There are 4 nested groupings, the coarsest first. Each group lies inside one group of the grouping before and may be the whole of it. The rows also spread widely along 16 directions, which tell nothing about the answers.
Known rows, each followed by its group in each grouping:
-.04 -.25  .14 -.22  .24 -.07  .11  .05  .12 -.05 -.06 -.12  .14 -.14  .04 -.19  .00  .23  .32 -.24  .12  .19 -.04  .16 -.08 => k_58 k_322 zal Fanok
 .15  .02  .08  .16  .09 -.32 -.05 -.12 -.11 -.16  .25 -.16  .06 -.32 -.18  .01  .30  .15  .01  .11 -.04 -.02 -.13  .18 -.01 => k_242 k_686 Mipe Keti
 .35 -.15 -.15 -.06  .05  .07 -.12  .00  .05 -.04  .06  .11 -.28 -.11 -.29 -.18 -.18  .05  .09 -.03  .03 -.03  .08  .11  .29 => k_242 k_686 sasom kolo
-.23  .04  .11  .01 -.15 -.04  .23 -.15 -.05 -.27  .11 -.15  .36  .15 -.05  .13 -.11 -.26  .03  .10 -.06 -.23 -.17  .09  .16 => k_242 k_686 Mipe latam
 .05  .27  .02 -.18 -.16 -.12 -.06  .08 -.06  .27 -.37  .01  .08 -.03 -.28  .06  .13  .10 -.34 -.08 -.15 -.08 -.06  .08  .00 => k_796 k_556 pep botu
 .08  .22 -.11 -.03 -.02  .05 -.01 -.34 -.15 -.15  .01  .14  .02  .05 -.23  .19  .06  .04 -.36 -.11 -.01  .07  .02  .05 -.18 => k_58 k_322 zifid zave
 .19  .37 -.09  .15 -.14 -.10 -.20  .09 -.27  .04 -.01  .04 -.10  .13  .15  .29  .07 -.30 -.17  .27 -.14 -.11  .14 -.07 -.07 => k_58 k_894 kez lavef
 .23  .20 -.01 -.03 -.16 -.15  .31  .09  .22  .12 -.47 -.11  .05  .06 -.18 -.03  .02  .09 -.12  .13 -.09 -.09 -.25 -.16 -.01 => k_58 k_708 Fel mon
-.13 -.08  .08 -.18 -.10  .11 -.08  .09 -.09 -.21  .01 -.04 -.02  .37 -.17  .23 -.24 -.25 -.09 -.12 -.03 -.20  .16 -.06  .37 => k_58 k_322 zal Pid
 .07  .19 -.08  .22 -.10  .08 -.04 -.57  .02  .01 -.04  .20 -.19  .05 -.01  .18 -.04 -.07  .27  .19 -.07  .00  .14 -.04 -.22 => k_58 k_708 tute rupok
-.09  .29  .12  .34  .20  .15  .01 -.23  .01  .02  .23  .32 -.09 -.28 -.14  .21 -.03  .18 -.22  .18 -.12  .09  .12  .38 -.12 => k_796 k_11 nitul vuzok
 .04  .09  .00 -.18  .01 -.08 -.13  .12 -.22  .00  .09  .08  .04 -.03  .00  .09  .04 -.26  .19 -.08 -.20  .04  .13  .30  .07 => k_242 k_864 Fesuf nav
-.22 -.03 -.20 -.01 -.10  .17  .06  .12 -.12  .01  .00 -.03  .23 -.09  .21 -.27 -.15  .02 -.40  .04  .18  .12 -.14 -.12 -.09 => k_58 k_322 Rogof nedas
-.14 -.21  .09 -.03 -.20 -.14  .01 -.15 -.10  .10 -.05  .11  .06  .22 -.19  .06  .05 -.25  .45  .05 -.21  .05  .41  .20  .12 => k_242 k_887 tidum fug
-.04 -.06  .26 -.06  .13  .04  .04 -.22 -.01  .05  .06  .13  .08  .04  .00  .26 -.31 -.09  .14  .00  .01 -.07  .07  .50  .13 => k_796 k_531 kor Vos
-.15  .19  .08 -.26 -.36  .11  .05 -.01 -.04 -.24 -.33 -.36  .24  .11 -.13 -.13 -.02  .03  .43 -.19 -.05 -.02  .08 -.11 -.07 => k_58 k_708 Fefo gos
 .06  .05 -.09 -.03  .16  .17  .19  .35  .35  .17 -.17  .18 -.07  .07  .23 -.12 -.20 -.06 -.17 -.08 -.07  .00 -.13 -.19  .11 => k_796 k_11 nitul sovi
 .16  .34 -.11  .25 -.17  .00  .01  .24 -.04  .01 -.07 -.11 -.02  .03  .04 -.10  .24 -.07 -.01  .32 -.05 -.07  .17 -.17 -.19 => k_796 k_556 pep ruf
-.11 -.11  .06 -.31 -.04 -.18 -.12 -.45 -.22 -.13 -.06 -.05  .13  .06 -.19  .22 -.20  .11  .02 -.12  .07  .01 -.23  .17 -.10 => k_58 k_322 zifid zimu
 .07  .04  .21  .24  .08  .09 -.02 -.45  .09 -.22  .12  .01 -.05  .06 -.04  .35 -.04  .02 -.27 -.12  .01 -.16  .09 -.07  .14 => k_58 k_711 poz Rir
 .07  .02  .16  .12 -.07 -.11  .04 -.04 -.07  .05 -.17 -.09  .04 -.21  .00 -.05 -.25  .26  .07  .33  .09  .05  .00  .14 -.06 => k_58 k_894 memov Fiv
-.20 -.28 -.09 -.21  .10  .18 -.10 -.08  .05  .01  .05  .09 -.12  .01 -.23 -.21 -.13  .20  .30 -.06  .22  .11  .00  .13 -.10 => k_796 k_531 Fabeg soreb
 .45  .06  .16 -.05  .01 -.16 -.18 -.23 -.01  .10 -.13 -.31  .04 -.13  .16  .00  .06  .11  .23 -.11  .12 -.18 -.12  .05 -.08 => k_242 k_862 Gev Mun
 .01  .11  .15 -.02 -.10  .03 -.03 -.33 -.01 -.04 -.06 -.24  .29  .16  .25  .21 -.05 -.30  .22 -.07  .06 -.28 -.12  .09 -.01 => k_58 k_894 Giba pezaz
-.04  .02 -.13  .00  .20  .04 -.09  .29  .10  .11  .02  .21 -.18 -.13  .12  .01 -.16  .06 -.37  .00 -.04  .04 -.21 -.15  .15 => k_58 k_894 memov fesi
-.20 -.24 -.13  .05  .05  .03 -.09 -.17 -.09  .01  .21  .08  .01  .12 -.05  .00  .17 -.11 -.05  .06  .18  .08  .05 -.01 -.10 => k_58 k_711 poz tiroz
-.03  .16  .11  .01  .09 -.06 -.26 -.21  .03  .00  .07 -.08 -.07 -.10  .27  .13  .07 -.01  .49 -.13 -.15 -.07 -.08  .01 -.16 => k_796 k_11 koz zirug
 .32  .12  .05  .09 -.07 -.04  .02 -.36  .04 -.17 -.06 -.20  .05  .30 -.13  .21  .27 -.15  .05 -.17  .00 -.18  .19 -.10 -.10 => k_796 k_556 Ral Puf
 .06  .00 -.17 -.22 -.07  .07 -.13  .18 -.10  .30 -.09  .15 -.04 -.03 -.30 -.22  .16 -.10  .04 -.06 -.02  .05  .17  .25  .03 => k_242 k_686 sasom kolo
 .01  .22  .04  .03 -.06  .05 -.04  .14  .18 -.16 -.11 -.22 -.01  .07  .00  .07  .10  .11 -.38 -.17 -.07 -.24 -.22 -.46  .10 => k_796 k_531 Fabeg soreb
 .04 -.10 -.08 -.07  .13 -.19  .14 -.09  .08 -.09  .15  .12  .13 -.03  .26  .06  .13 -.26  .16 -.35 -.30  .16 -.01  .05  .15 => k_242 k_862 Gev Mun
-.10 -.05  .21 -.17  .09  .20 -.20  .06 -.09 -.01  .04 -.19  .04 -.13 -.19 -.13  .20  .20  .04 -.35  .19  .08  .19  .13 -.02 => k_58 k_708 Fel mon
 .08  .08  .23  .19  .31  .02 -.14  .02  .15  .07  .07 -.20 -.04 -.08  .20  .06  .28  .19  .04  .04  .23 -.13 -.12 -.15 -.23 => k_58 k_894 memov Fiv
 .12 -.13 -.07 -.04 -.08 -.37  .04  .10 -.02 -.05 -.17  .02 -.09  .09 -.05  .12 -.13  .06 -.23  .02 -.20  .06 -.04 -.22  .16 => k_796 k_556 Ral Puf
 .37 -.01 -.13 -.07 -.02 -.17 -.28 -.35 -.08  .07 -.06 -.01 -.25 -.11 -.01  .10 -.12 -.04  .29 -.02 -.04 -.08 -.17  .09  .08 => k_58 k_708 Fel mon
-.01 -.10  .17 -.20 -.07 -.11 -.16  .30 -.08  .24 -.28  .05 -.21 -.13 -.36 -.06 -.06  .27 -.03 -.06 -.08  .14  .23  .10  .21 => k_58 k_708 Fel mon
 .02  .27  .43 -.11  .33  .06  .04  .08  .23  .01 -.03 -.27  .19  .05  .02  .17  .29  .09  .09 -.17  .11 -.34 -.22  .01 -.17 => k_242 k_686 Mipe Keti
-.25  .13 -.02  .02  .07  .12 -.15  .24  .00 -.25  .30 -.15  .04 -.16 -.03 -.12  .39  .02  .01 -.35 -.16  .09  .09 -.09  .04 => k_796 k_11 koz zirug
 .08  .01 -.08 -.01  .13 -.20  .04  .02  .08  .15  .04  .27 -.19  .06 -.20  .09  .16 -.15  .26  .15 -.20 -.01  .01  .15  .03 => k_242 k_686 Mipe latam
-.14 -.20 -.19  .15 -.15 -.19  .27 -.13  .09 -.27  .06  .02  .10 -.10 -.07 -.12 -.05  .09 -.20  .02 -.14  .17 -.16 -.12  .17 => k_796 k_531 kor Vos
 .07 -.11 -.12 -.22  .06  .01 -.03  .13 -.14 -.09  .09  .18 -.08  .22  .12  .06 -.42 -.26  .20  .11 -.07  .03  .05  .05  .07 => k_242 k_887 tidum fug
-.01  .09 -.12 -.07 -.08  .23 -.27  .13 -.21  .07  .19 -.06  .02  .08 -.12 -.06  .06 -.17 -.22  .06  .20 -.21  .00  .08  .04 => k_242 k_862 Gev Mun
 .19  .00 -.22  .09 -.07 -.03 -.25  .22 -.14  .21  .04 -.03 -.17 -.23  .03 -.24  .07 -.03  .11  .25  .09  .01  .04  .11  .00 => k_58 k_711 poz Rir
 .17 -.10 -.12 -.02 -.07 -.39  .11 -.08 -.16 -.15  .09 -.09  .18 -.05  .24  .03 -.10 -.20  .18  .09 -.14  .12 -.15  .21  .03 => k_796 k_531 kor Vos
 .02 -.15 -.17  .00 -.07 -.02 -.26  .10 -.38 -.10  .26 -.04 -.07  .01 -.11 -.05  .02 -.12 -.06  .19  .16  .09  .19  .14  .01 => k_58 k_711 poz tiroz
 .02 -.03 -.27 -.01  .13  .01 -.17  .28 -.09 -.32  .40 -.16 -.03 -.19 -.05 -.27  .32 -.02  .05 -.17  .00  .10 -.04 -.04  .04 => k_796 k_556 pep botu
-.05 -.25 -.26 -.16 -.20 -.09 -.10  .19 -.12  .24 -.18 -.10  .06 -.03  .01 -.36  .08 -.01 -.15 -.03  .14  .10 -.06 -.12  .04 => k_58 k_322 zal Pid

New rows. What belongs after each?
 .04 -.06 -.09 -.01  .11  .04  .31 -.22  .27 -.27  .06  .08  .10  .18  .17  .06 -.05 -.20  .15 -.27 -.15  .07 -.05 -.05  .07 => k_796 k_531 kor Vos
 .13  .14 -.16 -.06  .22  .15 -.05 -.03  .23 -.01  .13 -.06  .05 -.13 -.03 -.13  .36 -.10  .08 -.37 -.03 -.12 -.19  .09  .03 => k_796 k_556 pep botu
 .09  .06 -.15 -.10 -.05 -.07 -.09  .20 -.35 -.10  .15  .11  .01 -.13 -.07 -.02 -.17  .03 -.45  .04 -.04  .17  .04  .11  .06 => k_242 k_862 Gev Mun
-.23 -.15  .03 -.13 -.10 -.12 -.07  .19 -.05 -.18  .06 -.15  .08 -.07 -.18 -.05 -.12  .02  .01 -.08 -.12 -.09 -.10  .03  .39 => k_796 k_556 pep botu
 .12  .15 -.01  .31 -.14  .02 -.08 -.27 -.02  .23 -.05  .09 -.09 -.01  .02  .11 -.09 -.01 -.18  .38  .08 -.17  .00  .10 -.07 => k_796 k_531 kor Vos
 .20 -.10 -.04  .25 -.09 -.21  .13 -.25 -.08 -.03  .02  .04 -.01 -.10  .01  .06 -.39  .14 -.19  .47  .10  .00 -.17  .14 -.01 => k_796 k_531 Fabeg soreb
-.11  .30 -.02 -.04 -.02  .13 -.12  .01  .01  .18  .01 -.18  .23  .02  .06 -.01  .47 -.25  .18 -.10  .05 -.17 -.10  .12 -.19 => k_58 k_708 Fefo gos
-.19  .10  .01  .15 -.05  .12 -.01 -.43 -.06 -.21  .16  .01  .02  .13 -.03  .16  .00 -.09  .25  .19  .07 -.03  .03 -.02 -.25 => k_58 k_708 tute rupok
-.21 -.27 -.16 -.14 -.15 -.18 -.23 -.01 -.10  .08 -.06  .00 -.16 -.08 -.15 -.07 -.18  .11 -.04  .10  .02  .00 -.31 -.14  .21 => k_58 k_708 Fel mon
-.28  .00 -.03  .05 -.19  .08 -.05  .02 -.12 -.02  .14 -.12  .25  .05  .17 -.10  .15 -.34  .21  .04 -.02 -.09  .04  .04  .03 => k_242 k_864 Fesuf nav
-.03 -.04  .18 -.02  .14 -.06  .09  .08  .03 -.30  .10 -.25  .08  .06 -.13  .01 -.02  .17  .32  .10  .12 -.04  .00  .06 -.13 => k_796 k_556 Ral Puf
-.08  .09 -.07  .20 -.15  .07 -.10 -.30 -.01  .19  .01  .22 -.13 -.04 -.34  .12 -.09  .02 -.23  .29  .00 -.17 -.03  .25  .13 => k_796 k_531 kor Vos
-.26  .09 -.06  .06  .11  .08  .10  .37 -.02 -.19  .24  .04 -.01  .04 -.21 -.01  .06 -.02  .04  .30  .03  .05 -.03  .09 -.03 => k_58 k_708 Fefo gos
 .21  .18 -.10  .08  .20  .12 -.27  .13  .03  .28  .05  .15 -.19 -.29  .18 -.02 -.01 -.01 -.17 -.03  .01 -.03 -.07  .11  .06 => k_58 k_894 memov fesi
 .41 -.13  .08  .26 -.20 -.12 -.04 -.06  .03  .23 -.19 -.09 -.16 -.02 -.10 -.13 -.01  .16 -.16  .22  .13 -.08  .24 -.11  .14 => k_242 k_862 Gev Mun
 .25 -.09 -.02  .23  .10 -.11  .20 -.31  .31  .29 -.16  .11  .06 -.09 -.02 -.03  .45  .01 -.24 -.27 -.06  .13  .08  .00  .01 => k_58 k_894 memov fesi
 .03  .11 -.16  .08  .05  .00 -.25 -.06 -.03 -.11  .20  .08 -.14 -.29 -.02  .05  .00 -.04 -.19 -.13 -.18 -.07 -.12  .05  .29 => k_58 k_322 zal Fanok
-.23  .01  .14  .00 -.24 -.16 -.01  .18 -.07 -.02 -.16 -.04 -.01  .02  .04  .09 -.26 -.04  .29  .22 -.20  .02  .11 -.02  .19 => k_58 k_708 Fefo gos
-.03  .05 -.07 -.19  .08 -.03 -.17 -.38 -.11 -.25  .13 -.02  .02 -.13  .13  .12 -.01 -.04  .18 -.41 -.13  .11 -.17 -.01 -.04 => k_58 k_708 Fel mon
 .14  .08 -.14 -.09 -.01  .00 -.03  .13  .12 -.12 -.06  .14 -.25  .09 -.24  .18 -.24 -.13 -.18 -.06 -.22 -.14 -.12 -.08  .47 => k_58 k_708 Fefo gos
-.25  .13 -.19 -.07  .07  .37  .11 -.17  .11  .01  .11  .21  .20 -.06  .03 -.11 -.07 -.18 -.09 -.24 -.04  .04 -.12  .22 -.03 => k_796 k_11 nitul sovi
 .20 -.12  .05  .17  .12 -.07 -.03 -.07  .00  .38  .02  .11 -.01 -.11  .02 -.06  .19 -.04  .06  .13  .16  .07  .18  .37 -.08 => k_58 k_322 zifid zave
 .03 -.27  .06 -.14  .14 -.01 -.06 -.08 -.05  .09  .02 -.05  .08 -.14  .06 -.23 -.13  .23  .10 -.04  .24  .12 -.07  .11 -.16 => k_242 k_887 tidum fug
 .07 -.14  .24 -.13  .10 -.06 -.03  .20 -.02  .11 -.01 -.16  .14 -.12  .27 -.06 -.29  .04  .15  .01  .13 -.07 -.09  .18  .14 => k_242 k_862 Gev Mun
 .11  .12  .04  .10 -.07  .01 -.03 -.49  .07  .05 -.03 -.08  .17  .04  .15  .25 -.04 -.33  .15 -.04 -.03 -.33 -.20  .19  .16 => k_58 k_894 kez lavef
-.25  .09  .02 -.16 -.05  .23 -.29  .24 -.25 -.18  .23 -.28  .15  .11  .11 -.01  .07 -.23  .13 -.10  .16 -.11  .05  .00  .00 => k_58 k_708 Fefo gos
 .42  .13 -.03 -.04 -.07 -.08 -.13  .18 -.30 -.16  .14 -.24  .05 -.05  .02 -.12  .01 -.19  .38  .19  .04 -.04  .18  .24 -.07 => k_242 k_686 sasom kolo
 .01  .20  .16  .08 -.01 -.02 -.22  .09 -.31 -.14  .16 -.10 -.01 -.15 -.04  .14  .22  .06 -.26 -.13 -.08  .14  .29  .03 -.03 => k_58 k_708 Fel mon
-.41 -.19 -.04 -.05  .01 -.05 -.18 -.13 -.04 -.24  .30 -.13  .11 -.08 -.04  .00  .10 -.05  .03 -.19 -.01 -.07 -.25 -.05  .20 => k_58 k_322 zifid zimu
 .33  .07 -.22 -.02  .08 -.03 -.01 -.16  .12  .11 -.06  .23 -.07 -.21  .20 -.05  .05 -.17 -.09 -.40 -.26  .18  .03  .06  .14 => k_58 k_322 zifid zimu
-.41  .29  .22 -.06  .08  .12 -.05  .21  .12  .16 -.09  .13  .09 -.20 -.04  .14 -.05  .12 -.28 -.16 -.25 -.07 -.14  .10  .14 => k_796 k_11 nitul sovi
-.05  .03 -.15  .07  .08  .21  .08 -.41  .26  .04  .07  .24 -.01  .16  .15  .03  .05 -.25  .17 -.11 -.04 -.10 -.07 -.14 -.09 => k_242 k_686 sasom kolo
 .23 -.08 -.09  .09  .00 -.18 -.08 -.11 -.12 -.07  .13 -.16 -.02 -.08 -.11  .02 -.13  .13 -.27  .33  .25 -.16 -.36  .13 -.01 => k_796 k_531 kor Vos
-.34  .07  .12  .05  .03  .14  .21  .00  .17 -.12  .05  .06  .07  .34 -.23  .20  .03 -.08 -.03  .13  .00 -.18  .00  .01  .01 => k_796 k_531 kor Vos
-.22  .33 -.07  .02  .20  .17  .15  .21  .02  .14  .07  .32  .10 -.01 -.17  .11  .27 -.12 -.18  .06 -.12  .14  .10  .30 -.21 => k_58 k_894 memov fesi
 .11  .09  .02  .10  .16  .07  .18  .00  .30  .00 -.01 -.06  .00 -.02 -.23 -.12  .11  .18  .03  .23  .18 -.21 -.30 -.03 -.13 => k_242 k_686 sasom kolo
 .14 -.11 -.06 -.01  .09 -.15  .19 -.02 -.09 -.19  .15 -.18  .28 -.09  .21 -.16  .07 -.04  .06 -.08  .06  .21 -.09  .15 -.18 => k_796 k_11 nitul sovi
-.10  .10 -.11 -.13 -.21 -.18 -.08  .24 -.40 -.09 -.01  .04  .03 -.05 -.32  .04 -.04 -.01 -.10  .25 -.12  .17  .13  .25 -.02 => k_58 k_894 Giba pezaz
-.22  .02  .15  .02  .05 -.05  .17  .12 -.08 -.18  .20 -.22  .36  .07  .05 -.03  .20 -.07 -.05  .08  .12 -.07 -.12  .01 -.14 => k_242 k_686 Mipe latam
 .22  .04  .07 -.04  .13 -.09  .12 -.13  .08  .25 -.24  .19 -.04  .13 -.15  .17  .05  .14 -.44 -.03  .07  .07  .01  .02 -.17 => k_58 k_322 zifid zimu
 .14  .18  .10 -.07  .13 -.06  .02  .32  .10 -.14 -.13  .18 -.27 -.10 -.08  .17 -.38  .16 -.10 -.01 -.27  .03  .02 -.06  .29 => k_58 k_322 zifid zave
 .19 -.26 -.24  .03 -.07  .00 -.11  .21  .01  .05  .09 -.19  .01  .05  .13 -.26  .09 -.28  .03  .00  .18 -.11 -.06 -.07  .25 => k_58 k_894 Giba pezaz
 .00  .28 -.11  .23 -.10 -.01 -.09 -.16 -.05  .06  .05  .15 -.17  .04 -.24  .25  .16 -.12 -.24  .28 -.12 -.13 -.01 -.03 -.01 => k_58 k_708 tute rupok
 .22 -.16 -.03 -.03 -.03 -.14  .18 -.30 -.11 -.08  .02 -.03  .25 -.12  .07 -.08  .04 -.04 -.01 -.26 -.02  .28  .17  .33 -.03 => k_796 k_531 kor Vos
-.16  .06  .21  .05  .06  .04  .15  .25  .15 -.09 -.08  .14 -.08 -.01 -.25  .14  .02  .13 -.24 -.13 -.24  .09  .28 -.04  .25 => k_58 k_711 poz Rir
-.09 -.10 -.30  .09 -.04 -.10 -.11 -.22  .03 -.22  .16  .13 -.27 -.08 -.02 -.06 -.14  .10  .17  .09 -.14  .11 -.20 -.24  .00 => k_796 k_11 koz zirug
 .30  .14  .09 -.12  .00 -.21 -.08 -.25  .05  .03 -.23 -.14  .01 -.10  .00  .16 -.12  .06  .15 -.07 -.06 -.19 -.30  .10  .05 => k_58 k_322 zifid zave
-.10  .14  .03 -.04 -.18 -.09  .25  .26  .17  .26 -.37 -.05  .25  .09 -.02 -.12  .14 -.04 -.21  .07 -.15 -.09 -.12 -.19 -.02 => k_242 k_887 tidum fug
-.03 -.15 -.06 -.08 -.01 -.37 -.04  .05 -.11 -.15 -.03 -.07 -.09 -.06  .04  .00  .05  .16  .06  .01 -.12  .25 -.11 -.26 -.09 => k_58 k_708 tute rupok
-.03  .08 -.06  .08  .03  .09  .05  .01 -.08 -.17  .24  .17 -.08  .12 -.24  .10  .00 -.16 -.07  .18 -.05 -.05  .16  .09  .06 => k_242 k_686 Mipe Keti
 .14  .08  .08 -.01  .07  .12 -.18  .23 -.08  .04  .04 -.04 -.10 -.29  .02 -.17 -.12  .20 -.04 -.11  .02  .12  .16  .18  .05 => k_796 k_11 koz zirug
-.43 -.20 -.16 -.32 -.12  .01 -.21 -.10 -.12 -.12  .08  .04  .04  .14 -.02  .00 -.17 -.22  .45 -.22 -.14  .00 -.02  .04  .14 => k_796 k_556 Ral Puf
 .39  .31 -.02 -.41  .20  .11 -.14  .31 -.02  .21 -.20 -.06 -.09  .18 -.11  .01  .06 -.05  .00 -.05  .17 -.23 -.15  .05 -.24 => k_242 k_686 Mipe Keti
 .18  .01 -.03 -.09  .07 -.23 -.16  .19 -.06  .10 -.01  .07 -.11 -.13  .07  .05  .13 -.08 -.07 -.15 -.24  .05 -.02  .00  .16 => k_242 k_864 Fesuf nav
 .22  .40  .07  .05  .04  .10  .00  .19 -.03  .02  .03  .00  .07 -.02 -.13  .08  .30 -.11 -.29 -.09 -.12 -.10  .16  .08 -.01 => k_242 k_686 sasom kolo
 .00  .08 -.02  .03  .11  .04  .19  .25 -.10 -.13  .21  .04  .10  .06 -.39  .03  .19 -.16  .07  .23  .02  .07  .22  .44 -.03 => k_58 k_711 poz tiroz
 .22  .07  .02  .15  .20 -.02 -.18  .02  .11  .14  .00  .09 -.33  .10  .27  .18 -.11  .11 -.22  .17  .11 -.13 -.12 -.30 -.12 => k_796 k_531 kor Vos
-.11  .16  .00  .14 -.10  .17  .11  .01 -.10 -.20  .22 -.07  .24  .04  .09 -.07 -.04 -.27  .22  .22  .00 -.08  .11  .14 -.05 => k_242 k_686 sasom kolo
